The same things were measured in two ways. Each way mixes the same 9 hidden numbers, adds some noise and spreads widely along 6 directions of its own, which tell nothing about the thing.
Some things both ways: the first way, then the second way.
[  7   6  -8   3  13 -11   2  60   9  19   1 -14 -11 -36 -32   1   0]
[ 25 -18  30 -25 -11  17  23  23 -24   8  18 -19 -32  14  10 -10  32  -3
 -44 -10  56  13  20]

[ -3 -14  12  46  13  53  19   5 -25 -40  -1  12 -22  61  48 -14 -11]
[-18 -30  28 -22  50   5  42 -11  -4 -23  29   3  14  31 -16  40  34 -38
  25  -7  38  12  -7]

[ -1 -44   2  26  -5 -27 -17 -29 -12  48 -18  37 -51  19 -10  -3 -10]
[-12 -53  19 -21   3   2  27 -37 -19 -19 -31  -3  50   9   4  52   1  -1
 -19   8  37  11   2]

[-15 -23  13  12  34   8 -32  26 -31 -25 -49  -1  13  18  33  11  10]
[ 14 -15  -6   9   1  11 -32 -21  13  15  -8 -17 -35  27 -36  22  38 -38
  11 -12 -28 -61  14]

[ 37  -2  -8  29  39  72   9  -4   6  20 -16 -37  -1  -1  73  23 -11]
[-31 -54   6 -24  30  63 -16 -29  18 -23 -17 -13  40  12 -23  48  -5 -15
  13  22  17  -3   2]

[-45 -28  22   8  48   4 -28 -15 -33  17  16  52  19  11  36   0   6]
[-11  -3 -41 -42 -40 -25 -19 -15  36  -5  -6  29 -28 -56  37  27 -12  31
 -21 -18  24 -20  -3]

[  7  24   5  -3  34  57  52  -2  22  -9  13  22 -11  50  -3  13  29]
[-11  -8  12 -26   7  30   6  13 -29   0  -7 -26  14  22   3  -7  -1  23
 -35   3  28  11  13]

[-24   3  18  -4  26  19 -22 -16 -13  26  27  15   0  28  12  44   8]
[-22 -18 -39 -12  -6  12 -12   2  15   4  -5   3  -5 -22  -4  -4  -5 -16
 -18  10  10  -7   2]

[  0   5 -16  11  52  21 -31  41  -9  61  45  11 -26 -86  30  -9 -12]
[ 14   5  12 -19 -12   4  -9   6   2  -2  -4  17 -18 -26  18   9  -2  -5
   9  18  31 -10  23]

[ -4  34  30 -27  39  77  15 -16 -11   5  25 -44  15  54  41  38  26]
[-22 -10   2 -29  -9  45 -32  13   0   0  13 -40 -13 -40 -41  -9  -7 -23
  -1  44   7  -9 -18]

[ 16   0 -26 -13 -11 -55  11  13  34  30 -67   3   9 -38 -35  -9  23]
[ -5 -20  16   2 -21  27   1  -4 -17  11 -49 -15  16   2   6  -7 -10  19
 -59  13  20  17  18]

[ 10 -18  -6  -6  36 -19 -22  24 -21 -23  27  -2 -32 -55   0  -8   0]
[-15  -9 -22  10  12 -18  -4   4 -20   0  15 -84  16  19 -28  34 -11  43
  49 -36 -36 -32 -24]

[  0 -17   1  27 -13 -32   7  29  23  47 -21 -21  17 -17 -33  25 -11]
[-18 -33 -42   5 -19  -5   2 -12  24  10 -11 -27 -18  -9  15  18   8  21
 -49 -44  12 -18 -19]

[ -8  25  -7  -3  34  50  58 -11  37  11 -30  23  -5  50  30 -27  12]
[ 30   7  -3   4 -25  19  -9  15 -28  40 -27 -12 -19   2  17 -25   5  -1
 -32   6   7  -2  51]

[ 17 -30 -12  29 -16 -24  18 -24  42 107  18  26 -75 -12 -23 -23 -23]
[-49 -11 -42  17 -29 -39  12 -19   9  14 -45  -1  23 -48  23  71 -34  62
   0 -37   6  16 -42]

[  0 -36  22  18  17  24   3 -14 -21 -46 -42  22   7  47  39 -13  17]
[-28   5 -28  13  11 -19  30  19  31  41  17  21 -51  -7   5   9  28   3
 -12 -50   5  42  -6]

[-33   3 -11  19  21  -1 -34  24 -13   6  26  35 -27 -48  51 -18  -4]
[  4  10   4  21 -13   0  -3  12  12   7 -17  22 -18 -39  14   8  -2 -23
  21   7  27  -7   6]

[-25  66  -6  -6  32  62  15   5 -10   5  36   2  27   8  22  36  12]
[ 27  16  38  10 -37  39 -25  41  10  14 -36  26 -25 -13   4 -66   4 -26
 -31   1  28  23  62]

[-31  21 -46  35  12 -44   1  43  12 -22 -27  24 -21 -37  25 -21  -1]
[ -9 -19  16  34   4  -7  34 -20  10  19 -46  47   9  14   4  15  32 -52
 -14 -31  19  29  21]

[-44  19 -13  18  19 -61   7  56 -19 -67 -14 -16  24 -29  23 -36  24]
[  0 -22  31  -1  15 -20  34 -22 -16 -19  17 -39   5  -8 -31 -13  20 -54
 -13  37   7 -15 -27]

[-48  -8  13   0  31 -35 -29  44 -27 -63  24   4  -8  37  -5  34 -10]
[-39 -33 -74 -21  41 -45  62  15   9  25  73   1 -27  24  -7  29  63 -39
   4 -89  16  22 -21]

[-55  25  10   3  18  16  13  -4 -16 -14  16  45  -2  51  35 -17  21]
[  8   7  13   9 -20 -23   7  -9 -15   8 -30  18   2 -13   8  14   8 -20
   4  -6  16 -10  12]

[ 16  10 -15  30  24  38  21  32   9 -30   6  -9 -42   9  39  -4  -6]
[-13  -8   4  42  18  14   9  22  20  35 -11  19 -29  15 -31  11  26 -24
  21 -20  -3  33  13]

[-64  -4  32  -2  -7 -45 -24   4 -22 -19  26  41   8  13 -29  10  24]
[-19  16 -37  25 -17 -39   1  -7  21  14   2 -19 -39 -36   4  12  10  -3
  -2 -35  -8 -37 -45]

[-23  36 -15 -14  34  19 -24  17   6   8  53  19  -9 -54  27  20  -9]
[-34 -28 -12 -34 -21  28 -19 -16  -9 -30 -36 -25  65  -2  40  83 -28  61
  29 -77  49 -23 -17]

Other things, the second way, with their names:
z_22: [  2 -30  16 -40 -18  -9  23   3  -8 -13  12   6  -7 -26  12  17  12  -3
 -29   1  63  19   0]
z_314: [-31  58  -8  32   7 -26 -28  39 -15  -4 -21 -17   4  43 -40 -29  -4  31
  33 -51 -41 -37  -9]
z_216: [-25 -28 -16  37  15  25 -19  30  24   2  -1 -27 -12   0 -40  26  -7  20
  27  -3   2  -2 -18]
z_644: [ -4   7  27  -6  26  23  28  32 -37  -3  20  -8   3  -5  -8 -35   7 -44
  -7  52  42  24   5]
z_677: [ -5 -12  58 -29 -16  34 -12  11  26 -16 -20  41 -24   7  -9  13  25   1
 -27 -21  57  21  16]
z_933: [-15  43  19  18  29  -2  44  40 -30  16  21 -27 -24   1  -4 -87   9 -27
 -51  38  12  30 -14]
z_870: [-17  26 -17  21 -14  23 -40  26   5  12 -23   5  -9 -49  -4  -1 -30  -2
  31  32   4 -14   0]
z_407: [  8 -31 -24 -25  23  -6  62  17   4  36  69 -12 -71 -15  19 -14  46 -26
 -61  17  49  43  -1]
z_712: [ 15   9  18 -14 -31 -26 -15 -21  23  -7 -16  19 -23 -33   3  17  12 -22
  22 -18   2 -28  12]
z_78: [ 30  -3  28   1 -17  10   2  19  -6  24   9 -16 -54  -7 -12 -21  26 -16
 -26  18  19   3  21]
z_65: [  2  -6  41  -7  32  -5  41 -28  -8 -23  11 -11   5   1  -4 -21  23 -64
 -21  42  22 -10 -13]
z_402: [-10  12  24 -36  25 -22  17  -9 -10 -52  42 -29   7 -19   0  17  -4  -8
  35  26  33 -37 -43]
z_145: [  2 -47  54  11 -11  72 -29  -7  18 -18 -51 -12  21  14 -25  -4   0 -19
 -29  20  27   0  25]
z_753: [-39  33  -6  19  15 -12   9  24 -27   6  18 -47  -2  -9 -32 -11   5 -17
  25 -13  -6 -20 -51]
z_163: [ 30  -2   1  27 -25  11 -15  20  -2  12 -30   1 -24  -9  24  -1  -6  15
 -13   5  26 -14  32]
z_207: [  5 -29 -11  37 -12  26 -20  12   0  18 -34 -15   2  13 -12  27   4   1
  13 -21   5 -13  25]
z_193: [  4  -9   0  22   0  -5 -12 -16  31 -16 -20 -21 -10  14 -11 -16   5  -2
 -17  -8 -19 -42   1]
z_548: [  8 -31   5  -7 -19  12  -3 -17   8   8 -38  23   0  24  26  59  18  26
 -13 -55  36  -3  32]
z_620: [-16 -26  13 -18  42  17  27  13   5 -14  39 -18 -14   8 -35 -23  14 -24
 -25  54  19  21  -8]
z_808: [-18 -42 -12 -25  14  20  18 -14  -9  16  19 -14  -5 -11 -23  21  32 -63
 -12  14  19   5  -5]
z_959: [-18 -12 -24  23   0 -21  -6 -14  38  -6 -29  16   2   0   3  34  -9  23
  18 -34 -12 -13   2]
z_779: [-14 -15  17 -33 -34  24 -19  20   2 -17  -9   7  -9 -24 -15 -17   6 -13
 -39   0  49   1  -2]
z_266: [-24 -21  16 -15 -16  11  -3 -27 -15 -14 -48  14  37  11  -8  33   9 -13
 -24 -16  31 -14  -1]
z_289: [-18 -20  -6 -13 -15  32   6  10  18  15 -19  33 -15 -43  19  -1  -4  -9
 -47  25  49  43  14]
z_895: [  7  -7  25   1 -16 -10   9   8 -22 -14 -15 -33   9  10   1  -6  -1  26
 -25  -7  23 -10  -1]
z_584: [ 26  16  30  12 -26  37 -36  19   3   8 -35  -2 -23   6  19   1  -2  25
   4 -20  22 -19  38]
z_727: [ -4  -2   9  -6   0  37 -24  39  13   7 -17  58 -22   5 -23 -20  12 -32
 -10  21  31  16  46]
z_270: [-28 -21  58  -2  10  49 -11 -14  27 -41 -33  28  27 -13 -30  -9   2 -62
  -7  41  39   4  -8]
z_373: [-25   5 -20  -4   8   1 -43  -6  26 -16  -7 -21   0 -14 -49 -18 -29   6
  17  48 -50 -34  -3]
z_818: [-26 -15  25 -13  17  11  19  -4   5 -28 -11  42  20  10 -15  -5  22 -57
 -13   9  45   9  -1]
z_504: [-31  -4 -25 -12  11 -29  30 -11  12  15  29  19 -25 -39 -11  29  34 -67
  24 -19  14   4 -31]
z_356: [-28 -26  -9 -31  46  -3  25 -27 -11 -15  24 -30  36  20 -35  10  13 -42
  18  11 -21  -2  -9]
z_466: [ -4  13 -16 -20 -20 -19 -37 -13   3 -33 -18 -33  11 -16   0  -5 -34  40
  -1  16 -17 -60  -9]
z_322: [-18  23   4  -3  24   8  14  -5  -7   7  23 -37  -5 -37   4   2  -4 -34
  40  18   3  -7 -26]
z_791: [ 13 -31  10  -2  53   3  40  19 -26 -19  60 -44   8  40 -24  -6  40 -64
  39  -8  21 -13   4]
z_988: [ -6   0  19 -18   8 -34  30  26 -31 -17  24 -12   2  24 -16   6  21  11
   8 -31  33   6  -9]
z_529: [ -5 -49  22  30  36   7  23 -63  37  10 -43  42   5  30 -18  71  36 -48
  11  11  -4   1  16]
z_28: [-27  -4 -44  11  20   1  -5   3  26   3   7 -17  -6 -18 -13 -17 -13  -9
   0  18 -24 -11  -8]
z_972: [ -1  11   8  27  14  14 -28 -30   9 -14 -32 -18  15  11  -3  31  -4 -19
  50  -4 -17 -69  -2]
z_685: [  0 -10 -18  21 -17  -6   1   7  17  18 -12   1 -31 -13  -1  -5  15 -14
 -23 -16   9  -7   5]
z_474: [ 22  23  11   9 -17  11  30  44  -4  26  25   8 -59 -38  58 -14  30 -25
 -11 -31  77  17   5]
z_316: [ 30 -12  22  31 -51  17 -44  15  17  12 -42 -22 -35 -20  -6  24  -9  43
   2 -11  11 -23  19]
z_154: [-18 -41  66   3 -31  62 -43 -34  80 -21 -64  57 -10 -70 -16  55 -12 -24
   1  44  46  20  -3]
z_21: [-11  40 -31   1  10 -44  -8  14   0   4  29 -27 -35 -12 -23 -15  -1   4
  31   3 -38 -41 -19]
z_892: [  3  -8  -4  15 -28 -17 -17  -3   1 -14 -33 -14  -3  29  -4  14  17  18
 -15 -63   8 -52  -1]
z_761: [  8  16   0  13 -10 -49   4  17 -30  -3  -7  -9   4   9  -9  30  -2  27
  46 -25   0 -22   3]
z_61: [-16   7  47 -18  -8   5 -19   1   7 -31 -29  29  11  -8 -35 -13  -6 -18
  -3  34  17  -1   3]
z_557: [-20  -8 -32  17  -8 -13   5  10 -19  21  -3 -54   0  -9  -2  39 -10  43
  11 -30  -3  -6 -27]
z_441: [ 16   2  19  11   9  18  -9  12  49 -10   8  17 -54 -30   2 -25  -1 -14
  -7  50  18  -5  13]
z_747: [ 20   5  23 -19 -17  28   4  18 -34  21   6 -21 -28 -20  15 -10  16 -21
 -23  20  43  -1  16]
z_45: [-29 -33 -24 -31 -15  -8  21   9 -41   9  -7 -17  49 -11  -5  37  -4   3
   9 -34  26  31   0]
z_20: [-23   8  10  -4  26 -39  11 -61  34  -4 -22  38   0   9 -18  50  19 -28
  33  -5 -36 -17  -8]
z_99: [-20 -13   2   5   2  -1 -17 -39  21   0 -56  -2  15  35  -6  52  -9  63
 -15 -25 -23 -15   6]
z_401: [ -4  14  33   8  25  -3 -25 -23  29 -35  -1   3  -9 -14 -39  15   1 -44
  62  48 -19 -55 -15]
z_60: [ -1  -6  29 -28   8  29  -8  -9  -1 -34   4 -10   1  11 -10 -33  22 -58
 -28  18  30 -43   0]
z_580: [ -7  16   1  -6 -12   1  -8  18 -13   7 -18  14   3  -6  -5 -16  -3  -8
  -3   0  10   3  21]
z_968: [-12  -7  33 -32  25 -11  25   9 -47  -9  26 -30  17  39 -46   9  24  -9
   8   7  10   8  -5]

Some of these things the first way, each followed by its name:
[  7   7  -5 -16  -3   9  -9  -1  -8  29 -60   2  29   6  21 -10   8] => z_580
[-37  21   5  -8  29 -30 -23  44 -13  14  68  -1 -13 -30 -18  15   2] => z_22
[  7  32 -17   5 -24 -24  72  25  57  27  12  36 -36 -18 -98 -14  25] => z_933
[-50  31   3 -33  27 -15   7  16  21 -25  31  50 -41   2 -21 -14  27] => z_747
[-44   8   9   3 -22 -39  12  26  -7 -30  15  37  10 -14 -23 -51   0] => z_402
[ 25 -46   6  18 -10 -16  37 -33  19  27 -45  57 -25  32 -58 -15   9] => z_99
[-40  36  15  16   6  29  10  17 -19  17  76  12  -5  -4  -8   0  -2] => z_401
[ -4 -44  13  38  45  40  -2 -37 -37  19 -13  63 -11  26  41 -14  11] => z_466
[-36  50 -12  11   4  22   4  70  26  -4  30  -2   8 -63  34 -28  -8] => z_474
[-51  42  14 -46  -4  -5   6  -4  -2 -40   3  -1  50 -31  37 -38  33] => z_322
[-30  12 -27 -13  10 -63  -9  46   7 -82 -29  40 -34 -36  -3 -35  28] => z_753
[ 23  10 -16  18  59  70 -32  39 -20  17   3  -1 -21  -9  69  35   0] => z_727
[  6  26 -17  -7   8   4  10  33  -7 -22  -5  45  -5   5 -38  16  20] => z_314
[-16   8 -21   6  28 -29   3  26  30  20 -12 -20 -46  -7   1  -2 -16] => z_808
[-16  32   3 -38   4   0 -37  33  -7  17  37  17  19 -71 -35  25  13] => z_584
[ -9   5  -4   6  13   9  57 -22   7 -34 -68 -10  25  67  38 -36   0] => z_356
[-34  -3  58 -19  63  21 -26  40 -47 -65  61 -24  54   2  43  33  59] => z_407
[ -3 -31  -4   0  10 -27 -37 -11   0  26 -35  29 -16 -30  17   4   8] => z_289
[-20  21 -37  -6  23 -21   2  11  46  32  47  63 -93 -54 -13 -18 -17] => z_870
[ 19  13 -34  18   1 -28  36  35  49  32 -30 -26  12 -63  -3 -22 -20] => z_28
[-16  50 -11  47  23  59  47  42  18  33  11 -16  14  19   2  22  -5] => z_60
[-37  17   2   5  54  -6  -4  27 -33  -3  43  25  14 -39  16 -14  32] => z_20
[ -5 -34  -7  53  17  -1  -5   0   0  25  -3  41 -68  20  -4   4 -19] => z_685
[  9   6 -23  43  47  39  17  50  -6 -31  -9  13 -23   0  26  -1  -2] => z_677
[-12  42   1  26  12  48  -3  41 -20  13   7 -27  40   9  48  33  12] => z_818
[-36 -10  27  -8  23   3 -42   5 -36 -24  16  40  15  23  14  29  17] => z_548
[ 15  16 -32  30  51  21 -17  61  -8  31 -10 -28 -14 -42  39  21  -7] => z_779
[-27  23   4 -18 -25 -11  24  -6  21 -24  -4  39 -21  40 -24 -18  16] => z_644
